The rows come from 5 hidden closed curves, with some noise, and rows from the same curve form a group. Each curve winds through 8 dimensions. The rows are also pushed far along 4 directions, which tell nothing about the answers.
Some rows, each with its group after it:
[  8  -1 -12  -2  22  36  -6  36 -14  -9 -56  16  31 -78  18   6]
fis
[-23  26  -4 -29  49  16  18 -13   2  23  31 -43  12 -33  19   4]
fis
[  6   2  13  29 -47  -5  14 -18  10 -20  41 -10 -26  35 -21 -14]
fis
[ 30 -65  -9  16 -14 -21 -39  24 -33  13  18 -17   6   1   2  -1]
zaf
[ 16 -16  -6 -18   0  -3  10 -22 -22 -16  64 -29  -9  29  -1  -9]
kufed
[-11   2  18 -17  17 -12 -13 -22  23   5 -15   7 -28  -8   6  15]
zaf
[ 17 -41  13 -31  16 -12 -42 -32  15   9   0  17 -17  30   5  19]
zaf
[  7  10  10 -36  12   8   1 -25 -10  -9  27 -15 -17   3   0  15]
zaf
[ 27  -1   3 -22  28  17 -27   7 -15  14 -25  17  -3 -17 -24   5]
Kub
[-17   3 -19  65 -47  -4  43  23 -29   6  61 -60  25  -4  20 -31]
kufed
[ 12 -21 -11   6  11  -7   2  31   2   4  -8   3  14  -4  -2   2]
fis
[ 17 -19  12  33 -17 -39  12   3   5  -6   0  -5 -25  33 -11  -6]
Kub
[-11  -1 -14 -46  10  -5 -10 -28 -12  14  51 -28  -7  -8   0 -23]
pofe
[ -4   9  -3  14  -9   1  -7  22  14  12 -27  11  15 -25  -9  -9]
Kub
[  4   7 -12 -26  21   0  24  -7 -25 -12   9 -19   4 -13  16   0]
zaf
[-11  23  23  -3  31   7   2  -9  11   8 -57  31 -16  -6   3  15]
pofe
[ 22 -42  10  -5 -12 -18 -36  16 -48  12  26   6  -8  43  -1  15]
pofe
[ 33 -34 -11  16 -10  -4 -20   5   1   3 -18  11  15  13 -11  -7]
Kub
[ 40 -17 -14  -8   2  10 -46  25  -7   2 -39  10  46 -29 -11  11]
fis
[ 49 -41 -20  -3   3 -15 -29  25 -65  25  10 -18  28   7   2  -9]
Kub
[ 31 -39 -15  17 -19 -25  12  21 -14 -15  -4   1  22  33  10   1]
zaf
[-19  -9  -3   7   0 -24  25  -6   2   1  20  -3 -16  31  13 -11]
fis
[ 25 -18 -10  21 -13   3   0  30 -33 -27  43 -32  17  -8 -15 -15]
kufed
[ 62 -42  -1  34 -23 -28 -29  49 -18  -9 -54  24  15  11 -26   5]
Kub
[ 31 -71 -13  22 -41 -22 -51  27 -15  13  19   0  15  25  -3   4]
zaf
[  0   2 -13  40 -37  -9  45  30  -8 -19  36 -29  22  14  15   3]
zaf
[ -8   8   1   3   5 -21  45  -2  -1  -6  27 -29 -15   5  16   0]
zaf
[ 30 -18  13 -13   2  -4 -16 -16   7 -15  18   2 -24  21 -23   6]
kufed
[  -3   44   20   59  -18  -20   27   16   28  -20 -109   48   -3   16
  -27    0]
kufed
[-28  48  11 -33  35   9  22 -44  17  18  52 -49 -22 -10  -1   3]
kufed
[ 29   3 -22   7  -4  32 -22  21 -14  -9 -54  22  46 -31  -8   3]
pofe
[ 38 -48 -14 -50  37  -7 -38  16 -30  30  -7  -1   9 -19  10  17]
Kub
[-63 104  28  20  20   9  67 -30  57  -4 -30 -15 -22 -32   3   0]
kufed
[ -8   6  17  -5  -5 -30  -6   3  36  -3 -12  18 -25  18 -19   9]
kufed
[-13  20   4  -8   8  26   3 -25  18   4 -24  15   3 -12  13  11]
fis
[ -5  21   7  -5 -15 -37  -5  -5   7  -6 -70  40   3  25  -6   3]
fis
[ 11  18  21 -46  15   1 -14 -17  40 -14 -63  57  -9   3 -15  22]
pofe
[ 16  26  12 -43  11   5 -48  -4  11  -6 -91  56  15 -16  -9  40]
kufed
[ 16 -33  -8  48 -43 -44  -1  26 -17 -13 -27  27  -6  51 -20 -23]
pofe
[ 16 -44 -30   9  -3   0 -28  23 -60  29  39 -41  25 -23  18 -12]
zaf
[ -5  30   1  43 -10  21  44 -10 -13 -17  19 -38  13 -13   2 -23]
zaf
[-11   1   8  22   0  17  -4   1   6   2 -12   9   9  -3  12   8]
pofe
[ -6  -4  -5   7 -22 -27  13  14  12  -7 -33  32  -2  25  -7  -6]
Kub
[ -4  22  -9  -8  12   0  32  -7 -15 -15 -12 -13   7 -17  15  -3]
zaf
[  0  32   5 -42  35  20 -16 -10   2   2 -29  15  -8 -38 -19   1]
pofe
[ 25 -43  -8 -20  18 -34 -33  12 -35  22  20 -14   9   7  18  -2]
Kub
[ 19 -23   7 -10   8 -19   3 -34 -12  15  46 -23 -28  40  -8 -16]
zaf
[  0  -9  -7   5   6  -5  20   8  10  -9 -24  18  12   6  11  -8]
pofe
[-41  34  20 -14  29   6  38 -23  14   2 -15   8 -36 -14  23   6]
fis
[ 11 -57   1 -22  13 -31 -34  23 -47  17  58 -18 -26  21   3   6]
pofe
[ 13  -2  12 -32  28 -14  -7   1   7  -3 -32  17 -21 -19  -1  16]
fis
[-24  22  -4   0  39  22  37 -30  -2  -4  49 -56   2 -23  23 -12]
kufed
[ 38 -34  -8  -7  -2  15 -29  52 -15  -7 -61  46  25 -27 -10  17]
fis
[ 12   7  -9   8 -21 -14  11  12 -26   0 -14   0  16  12   0  -4]
pofe
[-11   1 -17  18 -32 -14  -1  23   5  -2  -5  -3  23 -12   2  -9]
pofe
[ -6 -14   4  12 -30 -39 -12 -11  39   9 -28  25  -5  30  -1  -3]
Kub
[ 17   9 -14  12   9  29  30   5 -26 -23  43 -46  20 -25  12  -4]
Kub
[ 22 -50  -5  11 -33 -22 -17  -4  -1  -1  31  -7   2  36   0  -5]
pofe
[-29  21  20 -42  16  16 -13 -34  11   3  41  -6 -23   6  14  28]
pofe
[ -2 -27   5  49 -37  -4 -12   4  14   1  -9  17  -7  31 -18 -11]
Kub
[  9 -33   2 -31  15  -7 -11  -5  11   5  50 -19 -23  -6  -4   0]
Kub
[  3  -5   8  -3 -14  -3  20  -1   4 -23  19   7 -26  10  -8  -5]
fis
[  3  21   1  64 -47 -21  46  25  -3 -34  10 -35  10   0 -12 -22]
kufed
[  9 -20   1 -13  17 -23   2  -5   0 -13  50 -24 -13   8  11  -8]
Kub
[ 11 -13  -3  24 -48 -10 -36  10  -4  -3 -22  24   6  20 -22  -2]
zaf
[ -5   9  22  -9  24 -23   1   2  13   6 -18  11 -34   7 -13   9]
kufed
[-20   2   0  59 -51 -14  16   7  15  -2 -20  15  10  23  12 -12]
kufed
[  9 -14   2   7  -7  16 -10  15 -15 -15  32 -12   0 -16  -1  -1]
kufed
[ 19  -9   2 -17   2  -4 -35   4   7  14 -44  38  15  22 -13  21]
fis
[-25  21  -4 -28  26   8  18   2  14   3  16 -24  14 -34  10  -1]
fis

New rows. What belongs after each?
[ -8 -14   4  67 -65 -31  30  -6  -3 -20  22 -12   9  66   7 -18]
zaf
[ -4 -10  -2   9  -5   3 -13   7  25   8   2   6   2 -13  -9 -11]
Kub
[ 34 -13   8  20 -15 -17 -23  -9   8 -12  -5  -2   6  15  -5   1]
Kub
[-11  33 -11  73 -57  17  32  24  12 -33   1 -24  41 -27  -1 -21]
kufed
[-14 -24   6 -33  41  -9   2 -10  -2  13  20  -9 -30 -13  28   7]
fis
[  6  10   2  51 -47   0   2  17  15  -4   4  -8  11   8 -30 -13]
kufed
[ -5  -5   3  -1 -12   0   4   6  -1 -17  36 -14  -8 -10   8  -1]
kufed
[  5   6   2 -24  21   2  -6 -26 -22   1  35 -31   5   0  27  10]
Kub
[-36  38   0  35 -23  -2  28 -22  48  10 -40  16   5   7  -2 -21]
Kub
[ 24 -32 -18   8 -16  -6  -2   2 -39  -7  31 -28  25   9  19  -6]
kufed
[ -1  26  17  25 -33 -27   2 -18  53 -17 -70  49 -12  50 -35   3]
kufed
[ -5 -15 -21  17 -44 -20  -7  20 -17   1   1   5  30  23   6 -16]
pofe
[  3 -10  18 -58  59   8 -20 -30  -5   7 -22  21 -27  -9  28  31]
kufed
[  6  18   4 -12  14  -8  -2  -3  -6  18   7 -20  -1   0 -17   4]
kufed
[-14  18  16  -4  -5 -29  27 -29  20  -8 -24  28 -40  44   3   3]
fis
[ -8  30  -4  -9   0  26 -19  -1  17  10 -41  22  27 -21  -1  16]
kufed
[-22  33  21 -16  29  25  16 -25  32   7  31 -12 -20  -5   9  22]
zaf
[  7 -42 -11  39 -46 -34   5  19  -7 -19  13   7   4  42   6 -15]
kufed
[-16  -7  10 -28  27   6 -11 -33  40   9  32  -3 -29  -6  -1  -3]
Kub
[  8  28  12  24  -7   0  23 -29  24 -21  20 -28  -5   1   1  -7]
Kub
[ 13  11  14 -18  22  13 -26  -7   4  10  -2   3 -10  -2 -30  10]
kufed
[-23  39   7  14   4  -5  40   1  30 -14 -16 -19   0 -35  17   4]
kufed
[  3   7 -34  -3 -12  30  15  21 -35   6  28 -29  47 -31  11 -15]
Kub
[ 23 -25  -1   4 -12 -31 -24 -18 -16   0  49 -26   4  33  11 -15]
Kub
[-25  23 -13  73 -61  -9  23  21   2  -2   2 -20  22  -7 -14 -40]
pofe
[  7 -22  -5 -30   3  -6 -10   7 -26  -8  46 -23   1 -14   0 -10]
fis
[-14  19  18  17  14 -14  35 -22   5  -5  17 -21 -33  20  -6 -11]
kufed
[-12 -20  22 -22   6 -45   6 -32   9  -4  34  -1 -55  56   9  11]
Kub
[ 28 -35 -34  39 -49  -3  -1  47 -58 -26  18 -14  42  10  -4 -21]
zaf
[-36  50  11 -49  74  47  51 -26  15 -18  43 -30 -11 -38  34  25]
zaf
[ 28 -22 -33   5  23  29 -24  63 -19  29 -79  25  58 -65  -1   3]
Kub
[  8  31  23   1  -6  -7  -4 -21  22  -5 -33  28 -22  21 -31  -2]
Kub
[ -4  15  13  39 -17  -9   6 -12  11 -13 -33  15  -4  29 -16  -8]
kufed
[ 12  18  -9 -10  25   5  24 -21 -21   3  23 -33  10  -4  13 -11]
Kub
[ 14 -16  13 -23  18  -9 -22  -4  -4  23  -9  25 -27  28 -13  12]
kufed
[  1  -4   0  26 -55 -16  15  15  -1 -15   3  20 -11  43 -34 -17]
Kub
[-21  -5  19  -7  -3 -17 -28 -18  22  13 -35  41 -20  26  10  17]
kufed
[  7 -26   8 -49  26 -10 -21 -28   4  15  25  17 -33  39  -1  12]
kufed
[-31  50  35 -24  13 -23  39 -82  57 -21 -21  20 -61  39  -9  -7]
zaf
[-25  49   5  25 -17 -11  56   0  41 -34 -11   3 -10   3 -13 -17]
fis
[  2  10 -11  24   5  26  52  -1 -25 -35  89 -77   9 -29   8 -27]
kufed
[ 13 -20  16   0 -23 -31 -26  -1  -2  20 -26  22 -10  40 -11  14]
fis
[-23  44   7   1  19  31  42 -29  36 -41   0  -7  -3 -29  13  -2]
kufed
[-38  -1  14  -5  -1 -22  26 -23  15 -10  43   2 -44  37   7 -14]
fis
[-22  18   7   5  -5  22  -2 -27  10  11  39 -18  -6   6   4  -2]
zaf
[ 18  10  -1  41 -40 -11 -27  23   5  10 -56  19  30  14 -31   3]
kufed
[-38  38   6 -37  33  15  33 -19  25 -14  28 -23 -12 -45  34  12]
kufed
[ 21 -51  -8  49 -52 -38   6  15 -27 -15  15  -5  19  64   8 -11]
zaf
[-24  17  -9   7 -22  14  15 -22  12   8  57 -33   9   6   9 -11]
kufed
[ 14 -55  -8   6 -21 -35 -21  -6   4  20  32  -3  -7  51   6  -5]
zaf
[ 18 -14 -20  49 -41   2  -5  21 -24  13  39 -47  41   2 -12 -20]
kufed
[ 11 -17   1  57 -24  -8  16   5 -13  -8   2 -20   9  11   7 -14]
kufed
[-15  24   0  22  -9  31  22  14   9  -2  11 -18   4 -39  -6  -3]
Kub
[-16  18  18  -5 -19  -2  32 -12  37 -25  -7  25 -32  12  -9   2]
fis
[  6  -8   5 -19  -7   7 -28  -1 -21  14   9   3   7   9  -9   6]
fis
[-32  31  16  40 -38 -14  30   5  32 -18 -32  33 -23  28 -24 -11]
Kub
[-13 -34  -5  17 -37 -43   9 -18  22  14  50 -21 -15  44   8 -23]
Kub
[ 40 -53  -6  -4 -12 -31 -37  43 -51 -10 -12  16   4  18 -10   9]
zaf
[ -8  14 -10   5  18  10  17  26  10   3  13 -26  16 -43   2  -2]
kufed
[-17  33  14   5  -1   9  -5  -3  61 -11 -62  46   1  -4 -17  13]
fis
[  7  20 -21 -32  22  27   8  23 -11  -6   3 -14  35 -56  14   4]
Kub
[ 15  -9   0  15 -17 -23  -6 -21  -9  -5  59 -38   3  27   7 -23]
Kub
[ 38 -14  -9   2   1  -9 -13   3 -18   9 -28   0  20   2   1   5]
Kub
[ -4  11 -27  18 -12   4  24  23 -20  -2 -21 -12  48 -24  19 -13]
fis
[  6   6  14 -22   1 -32 -10   9  -6  -6 -35  24 -14  12  -4  18]
kufed
[ -5  15   2   0   5  -4   8  17  25  -7  -4  -3  -2 -19 -13   4]
kufed
[-16  44   7 -37  12  21  17 -23   0 -21 -16  10  -4 -27   6   3]
fis
[ -6  23  -5  28   8  28   5  -5   0  15  -9 -15  15 -32  -3 -18]
zaf
[ 16 -25   5 -22   6 -11 -47  12 -32  17 -27  39   3  36  -1  24]
zaf
[ 15  -3  -5  43 -52  -1  -1  21 -28   1   6 -14  24  10 -15 -15]
fis
[  9  11 -14   4  -4  19  18  -6 -11 -14  21 -32  15 -28   4 -12]
zaf
[ -2  -9 -10 -10  -7  13 -22 -10 -11   7  39 -18  -1 -11   0  -6]
zaf
[ 26  11   7 -86  80  41 -52  -2 -10  10 -53  45   1 -35 -13  40]
kufed
[ 16   4   1  -1  28  49 -22  20 -18  -9 -13   5  17 -49  -3   9]
kufed
[-19  21  14  -6  13  11   2 -39  20  -8   5 -14  -7 -10  15   7]
kufed
[ 16 -58   2  38 -21 -31 -16  -2 -29  15  37 -25  -8  40   9 -11]
kufed
[ 27  -5   5 -36  39  31 -57  -2   7  17 -64  47   6 -25 -23  17]
Kub
